The rows are grouped in 5 different ways at once. Each group adds its own fixed numbers to the row, and there is some noise. The rows also spread widely along 15 directions, which tell nothing about the answers.
Some rows, each with its group in each grouping after it:
[  1  -9  16  14  32  16  -3 -33  -9   3  -4  17   2 -21  44 -11  -3 -46
  -5  12  -8  -3  10   1  27 -10  28  41   0  -3 -15  25  14  10  -1  33
  18  23  18   4   2  -7  -9] | j_451 j_911 (2) j_585 Muni
[ -8  31  22   5  13  28   1 -27  16  34  39  50   0 -34  35 -28  -9 -56
  11   6  -3 -11  24 -61  -3 -13  -8  52  -3   0 -12  19  58  19  60  20
 -13 -15 -27  -3 -15  30 -12] | j_933 j_820 (2) j_804 Dab
[-14 -21  -3   1  -2   6  -8   4  -2   1   6  14 -18  -7  16  -3  32 -11
 -14   3  33 -25 -23 -21   0  29 -39   5   2   8   3   6   1  12   8  22
  36  -6   5  -6  17 -28  14] | j_723 j_512 (1) j_577 fosa
[-55 -25  20 -11  33 -24  -2 -20  -1  -3   6  -4  28 -13   0   6  21   7
  -5  -7  16  15   4 -16  16  -6   4 -17 -37 -10  49  24  10  14  30 -20
   1   1 -52  28   4  -5  34] | j_230 j_911 (0) j_611 vaduv
[ 14   6 -29   7 -27   5 -12  32  -3 -25 -12 -18 -18  20   0  -3   2  16
 -10 -13  -3  -4 -24  17   4   4 -20 -21   4 -11   3 -19 -16   3 -26  -9
  -8  -5  31 -25  14  -2 -26] | j_105 j_312 (0) j_490 fosa
[  9  32 -19 -10  -5  27  -1  23  -1 -23  51  -2 -20 -18   4 -21  20  -4
   5  45  17 -12 -19   0   8  -6 -20  16   5   9 -10  15 -15  -1 -47  59
  -5   1  28  -6 -18  -9 -11] | j_933 j_512 (1) j_490 vaduv
[ 17  -3 -14  15 -15  -2   4   6 -15  -8 -18  -3   1  19 -10  18  -6 -13
 -13 -31 -15  14  -5  -8 -24 -10 -10  -7  38 -20   1  -8  12  -2  35 -38
   9  -5 -15 -24  12  12 -24] | j_230 j_312 (0) j_620 Muni
[ 13  -1  10 -17  10  -5  31  20  28  40  -1  31  -2  18 -26 -20  22   8
  -1 -16  25 -23   8 -16  17  36  -5 -25 -44 -16   1 -28 -11  56  32  30
   7 -11  28  46 -10  21  25] | j_105 j_820 (2) j_611 dazif
[-21 -32  10 -27  10 -16  13   1   3   0  26  -7 -16 -13   2   3 -39 -38
 -23  -3  -8  -7  12   2 -21  -3  26  -1  17 -16 -17   2  -2   2  -4 -31
 -12  -7 -11  -2  -2   1  -5] | j_451 j_512 (1) j_620 dazif
[  8 -35   6 -22  29 -10  35  32   3   0   7 -19   5  15 -32  16  26   0
  -5  -8  12   5  -8   1  -7  28 -14 -20 -25 -13  29  -7 -36  18  13  33
  28 -27 -25  31  10  -8   9] | j_723 j_911 (0) j_804 Dab
[ 12   7 -17  10  18  39 -12  -1 -17 -15 -21 -32 -26  -6  22  28   0 -11
 -10  23  -9 -11  -5   2  -2 -21   3  11  19 -16 -11  -9 -16   0 -37  22
   1   5  18 -28   4 -31 -13] | j_933 j_312 (0) j_577 fosa
[ 18  30  -8   9 -36  -2 -23 -25 -13  -1  -8  31  -8   3  36  -4   6 -25
  11 -14   9 -18  25 -30  -9  -9  -3  18  40  15  -1  25  27 -27  29  -1
   7   0  30 -34  -8 -10  -6] | j_451 j_820 (2) j_585 dazif
[-21 -18   8 -18  25 -10 -19  12   8  13  28   8 -16 -26  19 -12  -3   9
 -30   0  -6  -3 -16   1   9  22 -28  -6 -29  11 -18 -14  -5  29   8  12
  10  -4 -27 -13  21  11  -1] | j_230 j_911 (1) j_490 Muni
[ 15  10 -10  20  -7  23  -6 -20  -9  -4 -19   4 -20   0  24   9  -8 -29
  -4   9   7 -22   8  -7  -4 -21  22  22  28 -10 -15   1   4  -7 -18  10
  -2  11  40 -16  -6 -22  -9] | j_105 j_820 (0) j_620 fosa
[ 40 -21  -1  18  10  39  21   5  -4  -9 -25   8 -43  25   5  17  28 -37
 -11  11  -7  -8   3 -17  24  -3 -12  13  18 -32  -6  -1 -13   7   0  54
  33  -6  39 -24  -6   6 -27] | j_451 j_312 (0) j_611 fosa
[ 37 -11 -20  17   9  -8   2   5 -26  -3 -26 -17   4  13 -20  43  10 -11
 -10 -23  10   0 -20   0 -31  -2  -3  -9  10 -32  11 -18 -21   7   4  -5
  18   2  -6   2  25 -34  -6] | j_105 j_820 (2) j_490 Muni
[-12   6  -8 -16   9  12  32  34  27  10   6  -9  16  17 -21 -37  -9  38
  13  23   7  -9   8  32  22  18  12  -9 -36  14 -23 -17 -24  33 -32  35
  -9  -6  32  45 -27  12   4] | j_105 j_512 (2) j_804 fosa
[ 10   4  -5  13  10  21  -7 -16 -12   0  -6   3  -8 -17   1  11   9 -16
 -10  23  11   4  -7  -6  14 -15   2   7   5 -18 -12   2   3  16 -11  19
   7  27  21   4  -4  -7   6] | j_723 j_820 (1) j_577 fosa
[-16  -8  -7  -7   2  21  17   7   6 -20  13 -13  -3  14   2   3  13  -1
  25  33   9  -6  11  -6  -4  -7 -13  21  20  23   1  37 -10 -28 -20  47
  16 -28  -5  -8 -21 -21  -7] | j_723 j_512 (2) j_490 fosa
[ 27   4  -8  20 -20   7  -4 -33 -16   1 -34  28  -8  14   3  17  38 -33
   4 -13  39  -4  10 -47   2 -22   2  -3  24 -22  31  22   5 -19  21  12
  16  12  26  -6 -10 -18  17] | j_723 j_911 (1) j_620 Muni
[-38 -29  -2  31  24  25 -12  -2  10   1 -32 -25   6   5   7  11 -31   8
  -3   7 -24   2   0 -11   6 -21 -15  25 -14 -16  12 -19  25  10  17 -19
  -7 -16 -37 -20  12   4 -25] | j_451 j_820 (0) j_804 dazif
[  0  -2 -10  12   2   6  -3   4  -5  -4 -14  -8   1   3  12   3  -5  -6
   2  -7   0  -8   0  -4   2  -5   2   5 -15 -16  22  -6   3   3  -4  -5
  -8 -12   0  -3   7 -11  -7] | j_451 j_512 (0) j_611 fosa
[ 18   7   3 -12   0  13  21  17  14   7  30  14 -23  -5   4 -16 -30 -33
 -11   2 -28 -11  15  -2  -3   1   9  16   0 -16 -31 -12   7  12   3  15
 -19 -20  10 -10  -9  33 -29] | j_933 j_820 (0) j_611 fosa
[  7   6  -5  -1 -15 -15  18  12  -4  -7  26   2   7  -4 -25  -4   8 -21
   1 -17  25   5 -15 -11 -11  -5   3 -13 -18 -36  37   7  -6  10   2 -17
 -23  -2  -3  29   3  -1   9] | j_451 j_312 (0) j_611 fosa
[-34 -24 -20  18  37  19  -7   8 -15 -22 -11 -44  31  -6 -11  20  14  27
  -3  26  13  17 -30  29   8  -3 -20   7  -2   9   3   7  -9  26 -19  10
  32  19 -31  19  11 -38   3] | j_105 j_512 (2) j_585 fosa
[ -4  17  -3   3  -5  24   7   8  21   6  13   8 -14  -2   4 -29   4  -3
   6  16  13 -16  -7 -22  19  -7 -10   9 -27  -9  10  -6   0  12 -17  32
 -23  -7  21   4 -11  16  -5] | j_723 j_312 (0) j_804 Muni
[ -2 -12   2  -3  -6 -16  27  17   6 -13  38  -5  21   1 -14 -24 -27 -16
   9  11 -11  14  -5  37  -3  12  13  26  -5  10 -14  15  -4 -11 -15  14
  -6 -11  -3  25  -4  10 -19] | j_723 j_911 (1) j_804 fosa
[  2 -18  -2 -12  13  -8  13  15   1  -2  10 -10   5   3 -29  11  -4  19
  -6  11  -4  14   8  15   5  -9  11 -22 -11 -10  -3 -10 -27   7 -23  11
  -4   6   2  19 -17   8   3] | j_451 j_512 (0) j_490 vaduv
[  0  -7   6 -14 -32 -39  16  -2   3  -8  35  35   4   9 -25  -7  21 -16
   9 -19  27  15  13 -21  -1  -5  -2 -17   1  -6  22  43   1 -24  16   0
  -5  -8   4  13 -14  12  14] | j_451 j_820 (2) j_577 fosa
[-20 -18   6  16  18 -13  15 -29 -16  -3 -10 -19  47  -5 -22  19 -32  -5
   7   9 -15  24  19  26 -13 -25  47  15  23  -4  -5  17  14 -11   2 -32
   1  25 -25  33 -15  -9   9] | j_723 j_820 (0) j_611 vaduv
[-23  15   2   4  -2   8  10  -3  14  -7  10  -3   8  -1  19 -36 -21 -12
   6   9   5 -18   1  11  16  -8  30  25 -16  -4  11   8  14  10 -23  -4
 -30  -2  29  18  -7   1  -5] | j_230 j_512 (0) j_804 dazif
[ 30  26   1  14   6 -15  -6   0 -25   1  36  16  25 -26  12  -2   8 -45
  -4 -25   1  19 -22  -2 -22   8 -10  27 -21 -16  25   9  18  14  39  -1
  -2  -4 -33  17  30   1  -8] | j_933 j_911 (0) j_620 fosa
[-34  13   4 -17   8   4 -13 -10   8   1  -1  -4  10  -4  28 -17 -22  27
  11  18 -20   0  41   9  15 -16  18  -3  -2  33 -13   9  11 -14  -7   5
 -13  -1   0  -9 -30  16   5] | j_723 j_512 (0) j_620 vaduv
[ 10 -18   5  13   9 -27   0 -11  -4  10 -20  13  24  16 -10  13  14  -2
   2 -31   9  14   4  -4   1   1   6  -8 -29 -18  33  -3  -3   1  23  -6
   9  -3 -12  23  13  -1   8] | j_105 j_512 (0) j_490 Muni
[ -2  -9  -8 -13  20   2  -9  23 -16 -24  24 -14 -20 -16  18   4   2 -25
 -28  -3 -10   7 -26  12   1   6 -19  -4  -6 -17  -2   4  -4  22  -3   1
  11  -1 -13 -19  27   2 -21] | j_451 j_820 (2) j_620 fosa
[  6  -4  -4  10   0   4   6 -13  -8   8   0   9   3  -6   0   8  27 -23
   4  -1  40 -24 -15 -26 -16   9  -5  11  16  -4   9  15  -8   7   4  20
  21   6   6  21   7 -38  21] | j_723 j_312 (2) j_585 Muni
[ 31  -8  -5   6 -23 -30  -3  -2 -12  -7  20  26   4   2 -18   7  25 -14
   2 -10  23  18   1  -7   4  -1 -10  -5   1   0  10  26 -13 -17   5  27
  11  10  10   8  -1  -1   8] | j_451 j_911 (2) j_585 fosa
[ 42   0   4   2  18   3  11  -5  -6  31 -24   9 -13   8   9  18   6 -12
 -10  -8   9 -36  13  -5 -10  27  16   6  -5  -8  -8 -30 -20  24  11  33
  19  -7  32  13   6 -26  15] | j_230 j_911 (0) j_611 dazif
[ 45 -42   8  32  14 -18 -10 -30 -11  35 -27  21 -11  -2 -26  57   4 -22
 -21  -7  16  -4   3 -20 -15  -7  10   8   2 -33  -3 -27 -19   2   8  17
  17  19   9   9  10 -27  18] | j_451 j_820 (0) j_490 dazif
[-25 -14   4  -4  -4 -40 -24   0   9   8  21   6  20 -18  -8 -17  -5  36
  -9   3  20  10  -6  19  22   7  -1 -19 -44  19  11   1 -10   3 -24   6
 -16  20  -6  26   4  -1  33] | j_723 j_911 (0) j_611 fosa
[-31 -23  15   1   2  -4  12 -19  23   2  36  21 -16 -15  -8 -16  -2 -15
  -8  27  22 -13   6 -17  19 -19  17  17  -7   0  -3  26  -1  -9 -30  28
 -14   8   9  10 -20   1  13] | j_230 j_820 (0) j_611 Muni
[-34   2 -11 -13 -14 -26 -18   9   3 -19 -17 -18  19  11  14 -18 -12  37
  -6 -28  -1   5   5  22  12   1  10 -38 -10   8  24   0   5   0  -2 -49
 -15   2   3  -3  11   0   8] | j_230 j_911 (0) j_577 Dab
[  7  10 -17  -1 -11 -10   0   2 -16  -1  -8 -12  17   5 -15  10  -7  22
  -1   6   7   7   4  26 -18  -4  15 -14  27  17 -23  -3 -15  -3 -12 -10
   6  17  12  12 -14 -15  13] | j_230 j_312 (1) j_620 fosa
[ -5 -23   1 -11  -3 -29 -15  16  -1 -12  42  14 -16  -9 -19   8  33  15
 -24   8  16  19 -14  -9  10   4 -46 -17 -15  14   7  16 -17 -11   0  33
  15  -3 -23 -16   6  10   5] | j_230 j_820 (0) j_804 fosa

New rows. What belongs after each?
[  6 -10  -1  22 -23 -13 -13 -27   9  12  -8  24 -12   2  -5   3 -12 -10
  -4  -4  20 -14  10 -16   0 -26  21   7   5  -9  -3  -1  -4 -22 -26   2
 -24  16  35  -3  -8 -13   9] | j_105 j_820 (0) j_490 Muni
[ 16  -1  -3  23 -10 -22 -10 -10  -9  -4  15   9   2 -13   0   3  -3 -33
  -9 -24  11   3 -24  -7  -7 -11   9  11 -17 -37  28   2   2  -4  -8 -15
 -23  10  -1   9  29  -9  -1] | j_933 j_312 (0) j_577 Muni
[ 19 -49  17 -27   2 -19  19   0   8  13  24  26 -48  10 -20  31   6 -32
 -26  -5  -2 -11  25 -31 -17   9  -3 -17  37 -13 -38   3 -27 -13   7  26
  19 -11   6 -21 -11   7   3] | j_933 j_312 (2) j_577 vaduv
[ -4 -15  -5  17  35  17   5  12   3   4 -13 -19  16   4  -6   1   6  18
  -1  12  -5  11 -13  15  18   5 -16   9 -34  -1  13 -15  -9  22  -2  35
  16  -4 -19  16  10   1  -5] | j_723 j_911 (0) j_620 Muni
[ 56  14  -4  -5   1 -23   5  12 -19   7  22   7  12  -6 -20   5  -7 -18
  -9  -9 -10  20  -8  26 -11  16   6  -2  -6 -15 -13 -16 -13  16   9  14
   2  12  12  21   8  15  -8] | j_723 j_911 (1) j_490 dazif
[-15  13   6 -12  11 -10 -50 -29  -7  10  -3   6 -18 -20  47  16   2  -2
  -1   2  -1  -9  20 -27  -5 -13 -10   4 -10  17   6   6   6 -21  12   6
  -8  -6 -18 -38   4 -19   7] | j_105 j_312 (1) j_490 dazif
[ 14  16 -16  -6   5   5 -21  18 -14 -22   2 -10 -12  -3  22  -4  15   7
 -14   1  -1   2 -15  19  15   4 -14 -12 -13   0   4  -6 -14  11 -22  18
   4   6  23 -15  11  -3 -12] | j_105 j_512 (0) j_490 fosa
[ -1 -17 -12   8 -17 -20 -19  32  10   1 -29  -3   7  32  -9 -12   2  44
 -10 -39 -19  16  -6   9  26  18 -36 -43 -25  -5  20 -30   7  13  26 -26
   5  -7  -7 -14  21  37 -11] | j_723 j_312 (0) j_611 Dab
[ 10   8  -9  24  29   9 -15 -15 -29 -18  -5  -7  21 -11  16  19  36 -16
   4   7  11  15 -23   1   2  -8 -14  29  -5  -3  26  28   5  -1   5  32
  33   9 -21   6  22 -33  -5] | j_933 j_820 (2) j_490 Muni
[-19  -3   6 -13  23  31  13  -1  10   7   3   5 -13  -6  27 -11  -3 -17
 -10  18  -2 -21  16  -6   7   3   7  16  11  12 -27   3   4  18  -1  24
  15  -9  12  -1 -14  -1  -2] | j_933 j_512 (0) j_620 fosa
[ 13   9  -7 -18   3 -10  -4  12 -10 -17  -3  -5   0   9  11  -1  14  -1
   1 -13  -4   7   7  11  11   5   0 -22  -7  -3  15  12  -7  -2   2  10
   9  -3  12  -6   7   4  -3] | j_723 j_820 (2) j_577 Dab
[  4   9 -18  31  -1  11 -14  -2 -13   3  -8  -4  16  -7 -14  12  26  18
   3   8  28  -2 -30 -13  -1  -1 -26   2  -5  -7  14 -10  -1  20   9   8
  10  17  -6  17   9 -23  14] | j_230 j_312 (1) j_585 vaduv
[ 20  19  -5  -6  16  26 -15   4   0   4  -8  -2 -39 -12  26  13  16 -15
 -15   5  10 -22  -5 -31   9 -10  -9 -12 -29 -34  20 -22 -16  26 -11  28
 -21 -11  18 -19   8  -7   0] | j_230 j_911 (0) j_490 fosa
[ -3 -29   4  20   7 -17   8  18   3  -8  10  -3  25  18 -12  -4   0   8
   8  -7 -16  22 -16  34   4  21 -23  21 -18  15   1   4  -1  -5  13  19
  26 -17 -23  11  18   6 -22] | j_105 j_312 (0) j_490 fosa
[ 11 -33  -4   4  19 -22 -16  -5 -29  10 -22 -18   4  -9  17  36 -13   0
 -28  -9   2 -16  -8  27 -32  26  12   3  16  13 -22 -21 -26   0 -14  -3
  32  10  -2   1  28 -52  13] | j_723 j_512 (0) j_804 fosa
[ 24  12   1 -31 -10 -24  -1   6 -10 -11  -6   8 -11  17  24  -9   5  -4
   3  -9 -17   3  29  22  15  13  20 -23  -1  11  -7  13 -19 -22  -5  22
   8  -6  34 -11 -10  14  -2] | j_723 j_312 (1) j_611 fosa
[-12 -15  24  17  37  -8  17 -20  -6   6  18  13  31 -18   9  -8   1 -31
  -3   9   2  11  -8  26  12   9  24  41 -20   5  -1  23  15  20  15  19
  22  11 -14  46   9  -5   7] | j_230 j_820 (0) j_620 fosa
[ -2   5   5  39 -33  -6  -3  -7  23  24   2  41  19   7   4 -34 -26 -17
  17 -37 -11   1   3 -32   3   3 -21  29 -27 -11  19  -9  51   0  53 -23
 -28 -24 -18  -1  13  41 -21] | j_723 j_911 (0) j_577 Muni
[ 17 -45   7  -1   5 -15   7   6   4   0  10   8 -23   1 -27  11 -14 -29
 -40 -11  -9  13  -9   7  11  -2  10 -20  12 -37 -20 -14  -9  17 -10  -7
   6  23  17   1   9  25 -11] | j_723 j_820 (0) j_490 Dab
[-36  13   3  -8 -15  -8  25   0  24   6  26  13  19  -6  11 -52 -24 -19
  11 -13  20 -31   1  -1  -3   8  36  17 -19  -4  14  11  16  11 -11 -23
 -32 -11  14  40  -4  -4  12] | j_933 j_512 (0) j_611 Muni
[  4  28  -8 -23   2  16   0  24   0  -9  51  -2 -14 -23  11 -25 -10 -19
 -14  13 -10  -1 -14   5  -6   8 -15  10   9   2 -23  -2   7  24  -1   8
  -8  -4   4 -13   1  17 -22] | j_933 j_911 (1) j_490 dazif
[-31  10   0 -22   8  14  -1 -15  -7 -16   1  -9   4  -4  -2  11  12   6
   0  15   0  24  24 -14   2 -37   5 -23  31   6  -3  31   5  -6  11 -16
   1  11 -11 -12 -34   7   6] | j_105 j_312 (0) j_490 fosa
[ 11 -19   9   6  33   6  16   0  -2   6  13  -4   7 -10 -19   6 -11 -20
  -8  22 -11  22  -8  25  17  -4  17  10  -9 -21 -27   0 -11  28 -20  26
   4  24   5  33  -5  14  -6] | j_723 j_312 (2) j_490 fosa
[-28  -2  10  -9  -9 -28 -19  -3   2  -4  36  19   1 -24  31 -33 -10 -19
 -12 -16  12  -3  -8   2   8   8  -1   3 -28   8  16  18  16   2   3 -17
 -18   1  -6   2  18   4   5] | j_451 j_911 (0) j_620 fosa
[ 12 -21  -6  36 -28  -5   0  -5  10   9 -16  20 -14  25  -2   9   4 -18
   3 -23  24 -32  -5 -36 -14   0 -11  15   3 -21  26 -11   5 -17   9   1
  -9 -22  12  -8  12 -19  -2] | j_230 j_512 (0) j_620 vaduv
[-34 -17   0  25   5  12  -6  -6   6   3  33   4  -2 -30   0   1   4 -27
  -7  16  35 -16 -35 -31 -16  -3 -29  35  -7  -7  20  13  17   8   2   5
  -4  -8 -34  10  17 -26   8] | j_723 j_820 (0) j_620 fosa
[ 11 -12 -16  -9  10   5 -11  15 -21 -22 -18 -17 -18   5  12  19  21  -9
 -31 -17   4   3 -20   3   6  10 -16 -27  11 -23   2  -5 -13  24   0  -6
  23   8  11 -19  28 -14  -5] | j_933 j_911 (2) j_577 fosa
[-21 -48   8  16   7 -29 -16  -3  -2   8 -14   7  20   8   1  13 -15   8
  -8 -26 -25  32   6  -4   1   8 -32   4 -19   5   7  -2  19  -8  54 -21
  17 -18 -58 -16  21  18 -15] | j_451 j_911 (1) j_804 fosa
[ -6 -24   5  17 -13 -32  -8 -23   7  -3 -11  11   5   7  -2   0 -17 -14
  -3 -18  11  -1   4   7   7 -23  37   1 -18 -21  20   7  -6 -23 -27 -18
 -25  12  19  11   8 -12   5] | j_105 j_820 (0) j_490 Muni
[-16  14  -2 -28  16   3 -38 -24 -14  -3 -10 -10 -30 -23  32  19  -1   2
 -19  11  -1  -1  22 -16   8 -34  19 -33   5  -9 -10  -1  -9  -1 -20 -12
 -23  29  11 -30 -16  -5  16] | j_105 j_312 (1) j_620 vaduv
[  3 -21 -17 -15  24  -9  -8  31 -18 -13  15 -24   0 -12 -33  30  25  20
 -34  -3   9  31 -32   9   0   7 -38 -42 -10 -19   1 -13 -28  37  -1   2
  20  15 -31   5  24  -3   8] | j_933 j_911 (2) j_577 fosa
[-34 -22  11 -11   3 -22   6  -3  10   9  27   6   9  -8  -2  -4 -12 -12
   3  -9  16  -2   7 -18 -18  -1   4  -1   0   5   9  20   7  -5  13 -16
  -7 -10 -34  14  -2  -8  13] | j_451 j_312 (2) j_620 Dab
[-26   2  15 -19   0 -14   0   3  20  15  20  21   9 -16  10 -32 -21  -2
 -11 -13  -8   3  12   0  20   6   7 -16 -33  -3  -6  -3  18  29  22 -20
 -22   2  -2  16  -5  42   9] | j_723 j_820 (0) j_585 fosa
[ 31  18   4  -1  -3 -14  -8 -19  -6  23   1  41  -3   0   3  10  27  -6
   3 -14  11   2  25 -40   3  -7  -8  -6  -8  -1   6  10   7  -4  38  28
   7  -1  -3  -6 -10  16  13] | j_230 j_820 (2) j_611 Muni
[ 26   5  -7  19   2   9   0 -10 -14  -6   2  -7  -6  -3   7  18 -12 -34
   0   8  -7   2   2   3 -15 -22  18  29  17 -16  -3   5  -5 -16 -17  14
  -8   1   6  -6   2 -14 -16] | j_933 j_312 (0) j_620 fosa
[  5  13 -10  20 -24   2 -10  -3   8  -8   0  -2  -9  12  -4  -4 -24   3
  10   5 -17   5  13  -6   9 -31   5  12   3 -11   6  -1  13 -22 -11  -4
 -36  -5   9 -24 -11  21 -23] | j_230 j_312 (0) j_611 dazif
[-34 -10  16  12  20  21  11 -19   5 -13  17  15  12  -4   6 -23   9 -16
   4  29 -10  22   6  -4  42 -19   0  29  11   6 -15  41  33  11  15  19
  13  19  -4   8 -23  31 -14] | j_230 j_312 (2) j_804 vaduv
[  5  31 -11   2  18  14   5  -4 -24 -18 -23 -15  31   8  20   5  10 -15
  24  -9  -4  19  13   2   5 -22  19   3 -17 -21  41  20  11   6  19  -6
  -5  -6 -10  14  -3  -3  -7] | j_451 j_512 (2) j_620 fosa
[-23  -3  -8  14   7  19   6   1   9   1  -9 -12  12   6 -10   6   1  16
  11  13  10 -12  -1 -14  -9 -11  -6   9   0  -2  13  -4   3   4   0   6
  -1 -13 -11  11  -7 -18   6] | j_933 j_820 (0) j_490 vaduv
[-20 -25  23  13  11  29  31   0  30   7  56  30 -24 -14 -12 -25  11 -43
  -4  36  20 -14 -19 -25  18   5 -18  46  -2  -6 -18  22  11  22  -4  54
   8  -8   5  20 -13  13  -9] | j_230 j_312 (0) j_490 fosa
[ 19 -14   1  33 -12 -18 -25  -1  -3  12   4  33  -5   2  16  -2  22  -7
 -12 -23  14  -5 -20 -12   5  26 -43  19 -20  12  11  -4  12   1  31  26
  23 -10  -6 -12  32  -5  -2] | j_230 j_911 (0) j_620 fosa
[  1   8 -25   3  -7  -6 -22  21 -12  -9 -13 -20  10  10  -4   9   7  40
  -3  -2   1  11 -11  12  -2   1 -25 -17  -6  12   2 -11 -14   0 -10   5
   4   0  -6 -11  11 -10  -2] | j_933 j_312 (2) j_804 fosa
[ 19 -32  19   8  28 -26   2 -10 -11  16  -6  27  18   5  -9   4  18   8
 -26 -10 -13  28   7  30  30  24   2  -6  -7  13 -26  -4  -2  24  32  27
  49  30   5  24   3  25   9] | j_230 j_911 (0) j_620 vaduv
[-40  18 -18   6 -15  36  25  14  14 -22 -17 -26  15  28  -8 -22  11  11
  20   8  25 -18  -5 -14   2 -13   0   4  16  -6  34  13  11   7  -1 -17
 -10 -18  16  14 -17 -15   0] | j_933 j_312 (0) j_804 dazif
[ 28  11  -8  -3  24  29   3   1 -16  17 -36   2  -9   9   9  28   5  -4
 -16  -4 -20   1  19 -10  -5  -1  -5 -11  23 -10 -33 -23   5  36  40   7
  27   3   4 -16  -6  13  -9] | j_230 j_820 (2) j_620 fosa
[-46 -27 -24  24 -20 -11 -35  -1   3 -28 -34 -27   5  12   9  -6  -7  26
  -8 -12  21 -10 -26   6  21 -11  -5 -18  -2 -12  36   6  12  -5 -32 -43
 -11  18   7 -13  28 -29   5] | j_723 j_820 (2) j_611 Dab
[ 29  17   4 -12  15   5   2   2  -4   2  21   8 -11 -10   8 -11 -18 -20
 -17  10 -20   5   7  22  18   0  22   7   5 -10 -38  -5   0  28 -10  21
  -7  21  37   3  -9  25 -17] | j_230 j_911 (2) j_490 dazif
[ -7  -5 -10   0  22  -8  -7 -12 -29  -6 -40 -29  42   6   3  32 -10  15
   5  -7 -17  29  15  22 -16 -10  15 -11  10   2   8   1   1  -2  20 -31
  19   4 -32   9   1 -14   4] | j_723 j_512 (1) j_490 fosa
[ 12  -6   5  14   5   0   8 -19 -13   8   6  11  -2  -5  -6  23  -1 -40
  -2 -10   7  -1  -1 -29 -23 -14  10  13  23 -30   2   7  12   6  25 -12
  -3   5 -15   7   2  -5  -1] | j_230 j_312 (2) j_620 vaduv
[  8   3  -7   6  19  21  -5   5 -19 -36  27  -2 -12 -16  24 -14  25 -30
  -7  28  -2  13 -25  14  26  -7 -15  31  -2  -4   4  29  -2   0 -27  47
  24   9  11 -12   7  -4 -29] | j_451 j_512 (1) j_490 Muni
